The same things were measured in two ways. Each way mixes the same 9 hidden numbers, adds some noise and spreads widely along 5 directions of its own, which tell nothing about the thing.
In the rows, 128 means zero.
Some things both ways: the first way, then the second way.
143 118 134 137 126 121 124 148 104 109 137 100 152 126 127 117 129 121 146 129 124 120 154 122 119
136 120 107 125 132 151 119 125 110 123 141 146 111 143 130 127 149

129 119 120 129 130 121 127 119 122 135 127 135 133 116 133 136 120 133 119 147 134 143 146 122 127
131 107 134 125 142 150 116 151 117 128 134 144 122 133 111 141 140

142 107 119 115 118 125 136 102 118 133 136 130 124 124 152 132 123 130 97 133 142 149 141 106 128
109 117 129 121 176 131 103 112 143 101 155 154 95 122 115 128 125

107 107 98 92 86 122 112 100 128 115 112 134 146 121 107 159 109 125 72 142 138 153 151 98 124
102 97 193 152 120 148 148 129 144 102 117 199 135 132 141 149 136

145 143 137 122 150 139 108 142 105 124 114 107 149 126 108 117 142 129 118 135 109 110 128 128 120
121 100 137 130 127 141 94 145 116 122 143 139 134 126 116 150 122

143 132 108 137 143 142 124 134 108 121 123 130 121 141 139 114 126 128 130 126 126 118 123 122 126
137 156 86 120 141 139 116 145 119 155 120 106 142 95 124 79 147

121 130 130 133 121 121 129 136 138 133 123 131 119 126 121 147 134 133 132 131 123 133 127 129 137
126 88 128 114 157 165 136 177 136 156 123 156 119 137 100 109 143

138 130 106 139 154 153 126 117 117 158 100 107 126 124 138 155 135 145 121 149 133 116 120 132 108
139 131 104 111 144 150 143 173 137 152 119 112 163 88 141 85 168

138 121 137 131 109 126 143 131 132 131 138 93 115 139 140 156 136 127 131 116 131 131 125 120 130
144 150 91 130 114 140 126 122 120 111 155 98 126 130 149 122 127

109 123 140 135 110 117 146 141 135 114 136 105 121 133 125 127 134 128 132 101 130 141 125 113 134
134 155 112 136 116 135 121 128 106 122 150 110 124 126 144 122 135

120 129 125 141 125 129 121 151 127 130 115 122 121 133 116 134 135 128 159 124 129 118 125 136 134
144 108 99 118 129 166 105 163 88 170 165 96 111 127 84 126 136

154 114 111 147 161 135 138 121 108 134 124 144 109 134 163 110 136 134 139 136 132 113 137 132 124
132 126 110 118 155 144 110 135 131 126 109 146 141 107 145 105 147

108 118 118 143 98 127 134 110 168 143 111 137 116 126 129 138 123 132 127 121 137 135 127 113 137
148 152 140 145 114 143 149 155 121 154 106 114 150 113 134 96 142

136 139 137 105 101 130 129 155 115 108 134 110 147 131 131 124 138 145 99 106 111 130 100 114 121
131 124 101 112 131 147 121 181 118 149 115 125 133 142 132 116 135

114 116 126 132 99 120 133 137 154 140 114 135 120 133 134 140 136 134 140 114 133 123 116 127 137
125 130 137 134 117 149 131 157 110 154 128 121 122 131 125 110 127

121 123 134 148 139 117 145 137 139 135 124 103 134 124 139 139 138 133 127 128 123 131 132 122 123
111 150 130 134 128 124 107 123 111 94 159 128 123 116 133 147 141

143 133 131 131 128 138 120 129 133 125 117 121 139 140 131 110 134 123 123 116 114 103 123 124 125
116 129 150 141 135 131 118 130 128 127 121 148 131 119 131 112 127

123 128 139 141 160 117 119 134 123 134 116 128 114 120 105 138 146 126 140 148 117 129 148 136 140
115 131 108 123 135 136 108 136 128 146 164 112 125 115 113 110 117

111 139 137 118 124 130 139 151 117 114 126 114 130 147 127 135 132 137 130 96 121 127 102 132 124
71 188 120 131 132 102 104 107 101 120 210 88 84 116 115 101 116

107 113 115 120 134 122 112 123 121 136 102 112 142 120 107 144 128 123 112 143 137 136 147 115 125
121 118 149 136 122 137 129 155 122 165 122 127 134 116 133 76 124

123 145 156 115 114 131 131 126 125 137 133 137 121 124 118 134 131 145 132 111 127 138 112 137 137
99 145 133 133 142 127 141 125 143 116 169 129 106 131 118 122 121

128 121 131 140 149 128 123 146 107 124 119 133 110 134 124 102 146 128 161 115 131 115 133 133 135
140 114 137 141 111 148 106 131 110 125 120 137 140 122 145 134 125

123 130 130 103 126 132 129 122 102 129 124 146 121 131 127 133 126 143 115 115 134 137 117 133 128
122 108 149 127 129 142 138 173 135 150 108 146 128 143 146 98 124

137 137 123 153 123 140 133 134 157 134 113 118 119 142 138 139 139 133 138 123 110 102 112 131 127
113 148 130 132 132 128 130 146 123 136 131 129 134 111 124 100 141

Other things, the second way, with their names:
(530): 136 121 107 113 162 154 139 148 139 117 122 160 127 121 124 119 164
(330): 134 141 145 137 111 117 115 159 105 146 137 96 119 132 119 95 114
(288): 136 105 145 127 130 155 128 165 108 147 125 139 127 130 120 116 147
(290): 113 134 132 134 135 141 157 133 144 119 159 134 106 136 110 126 131
(147): 149 99 123 124 134 154 89 148 99 124 130 137 134 116 104 150 147
(194): 118 154 151 152 113 129 120 125 114 120 123 138 128 129 133 133 125
(86): 173 112 107 129 95 156 112 171 110 143 105 105 137 154 140 124 97
(145): 118 107 151 139 114 140 102 143 118 119 143 142 129 135 119 156 112
(13): 128 119 140 131 121 154 125 147 122 134 126 128 127 107 138 101 122
(61): 127 141 129 141 110 140 128 145 111 147 134 117 111 139 113 110 112
(16): 137 127 135 139 119 124 112 144 126 109 113 135 139 153 162 147 113
(115): 133 135 175 166 84 132 108 115 100 101 142 128 125 126 120 154 111
(540): 93 159 154 137 139 108 130 133 139 105 138 138 137 111 138 115 134
(4): 142 134 99 123 112 167 141 150 110 103 135 132 140 128 147 152 167
(48): 131 114 147 132 122 142 121 164 112 143 130 122 121 149 137 133 113
(209): 137 134 124 138 124 155 148 124 135 132 130 137 135 124 140 120 140
(254): 154 126 108 129 117 147 99 151 93 154 124 114 133 122 113 116 130
(235): 134 162 136 141 130 129 135 132 121 119 130 116 137 113 131 119 146
(322): 126 136 99 120 155 133 118 118 131 114 168 123 118 122 113 131 146
(216): 111 112 136 126 142 141 143 153 154 140 120 153 134 132 139 107 128
(343): 128 140 142 135 131 115 121 163 128 163 111 111 132 122 116 80 119
(193): 125 140 101 123 136 168 127 152 102 131 164 124 120 120 76 154 153
(509): 107 141 146 133 143 125 137 133 131 129 143 139 107 137 130 109 131
(339): 114 92 161 138 120 147 150 135 132 149 137 160 105 144 133 97 131
(345): 120 131 139 127 116 126 131 169 123 152 126 113 123 144 146 96 114
(232): 166 126 124 139 107 144 122 140 107 141 139 98 132 145 140 133 127
(335): 110 147 139 140 143 127 122 112 134 115 148 137 111 121 125 122 120
(486): 115 154 128 138 118 120 143 141 156 115 121 127 135 138 144 111 100
(396): 125 117 118 123 149 141 114 140 128 133 126 146 108 141 120 115 121
(379): 152 137 128 145 121 121 134 123 135 146 124 116 125 147 131 104 112
(406): 133 182 122 144 120 119 121 110 112 116 140 106 133 104 134 110 139
(479): 122 189 100 134 150 127 106 113 121 106 130 119 120 110 121 116 122
(70): 144 107 119 127 131 154 117 139 125 117 145 130 142 117 129 145 143
(399): 109 115 135 120 152 139 119 152 123 149 138 144 103 138 112 105 121
(244): 98 129 156 134 145 143 123 136 114 124 140 163 100 138 106 134 131
(93): 128 130 122 137 110 151 114 155 116 136 128 121 137 130 123 137 102
(464): 155 123 120 132 129 163 142 126 138 101 137 125 161 106 167 147 168
(255): 129 132 88 120 119 142 102 136 118 130 146 105 142 107 135 113 124
(476): 149 136 128 135 108 129 124 161 111 149 123 100 134 138 141 102 125
(80): 104 170 136 142 137 111 95 114 118 109 157 110 118 115 132 133 103
(439): 152 114 131 131 138 140 156 148 153 137 104 147 136 124 133 84 147
(188): 136 129 119 127 143 153 138 128 128 112 134 148 132 116 134 129 162
(139): 148 153 89 119 146 162 157 157 140 170 95 128 160 90 139 66 171
(385): 103 134 149 133 140 119 106 147 129 117 122 152 132 124 119 127 114
(181): 133 167 127 144 97 138 103 144 83 149 127 86 128 126 145 110 107

Some of these things the first way, each followed by its name:
150 139 151 123 75 146 119 107 139 104 142 111 128 129 113 111 123 124 115 108 119 126 134 103 133 => (379)
125 127 118 140 112 132 136 121 138 119 131 115 128 135 137 117 119 122 120 113 131 135 128 105 129 => (406)
112 135 108 109 119 135 128 116 104 117 135 126 119 135 118 151 107 128 103 126 140 161 125 114 131 => (330)
141 138 138 136 155 142 118 125 113 136 116 102 132 131 118 133 136 124 133 136 120 113 135 134 122 => (70)
132 126 103 120 107 139 114 123 122 131 122 125 126 146 126 147 110 113 128 126 140 128 126 119 132 => (115)
139 118 88 111 119 141 108 111 109 125 111 128 156 129 131 136 107 126 93 151 136 130 142 110 113 => (139)
161 138 140 149 160 129 128 140 110 154 137 106 151 122 149 132 126 130 152 151 123 116 138 143 119 => (530)
141 153 172 124 104 132 119 146 136 159 132 99 153 116 112 145 136 139 148 125 122 123 112 143 130 => (290)
146 135 134 115 139 131 125 116 126 137 125 136 146 135 145 123 125 125 104 126 115 115 123 128 123 => (80)
140 139 113 112 130 128 118 126 124 115 126 137 143 133 129 134 122 128 83 141 105 131 124 115 128 => (385)
145 127 131 129 104 125 114 145 131 144 124 129 140 122 128 139 128 130 151 139 129 119 130 135 134 => (61)
115 132 148 117 105 126 120 131 127 116 126 124 132 132 104 114 128 123 130 103 127 131 129 118 136 => (209)
124 133 131 122 100 142 140 124 129 118 129 122 110 140 133 127 131 140 121 94 130 133 106 115 130 => (476)
129 125 112 111 110 135 117 123 122 113 117 134 120 135 117 141 130 131 104 127 121 127 125 117 129 => (145)
139 130 113 126 107 142 119 107 136 133 120 128 133 117 126 131 120 136 99 140 129 136 131 108 125 => (343)
150 133 143 123 119 126 132 116 127 150 137 160 104 115 138 149 137 149 132 144 126 138 127 140 143 => (486)
125 126 105 123 166 137 137 128 93 154 118 172 74 163 153 149 126 131 168 117 153 122 105 161 143 => (13)
136 122 138 102 87 125 116 119 135 135 123 82 190 112 123 144 118 129 79 133 124 135 140 102 107 => (509)
132 126 135 123 128 131 129 114 127 135 118 153 109 120 125 139 139 147 124 132 123 128 129 137 132 => (216)
110 115 141 126 112 128 126 137 115 130 116 125 115 126 109 127 139 137 164 107 145 126 134 134 132 => (339)
117 129 128 154 135 128 141 135 144 137 118 129 109 143 137 136 135 130 158 113 128 116 121 137 133 => (288)
146 111 130 140 121 110 133 132 136 145 139 124 106 122 142 160 139 125 144 151 133 139 147 127 145 => (86)
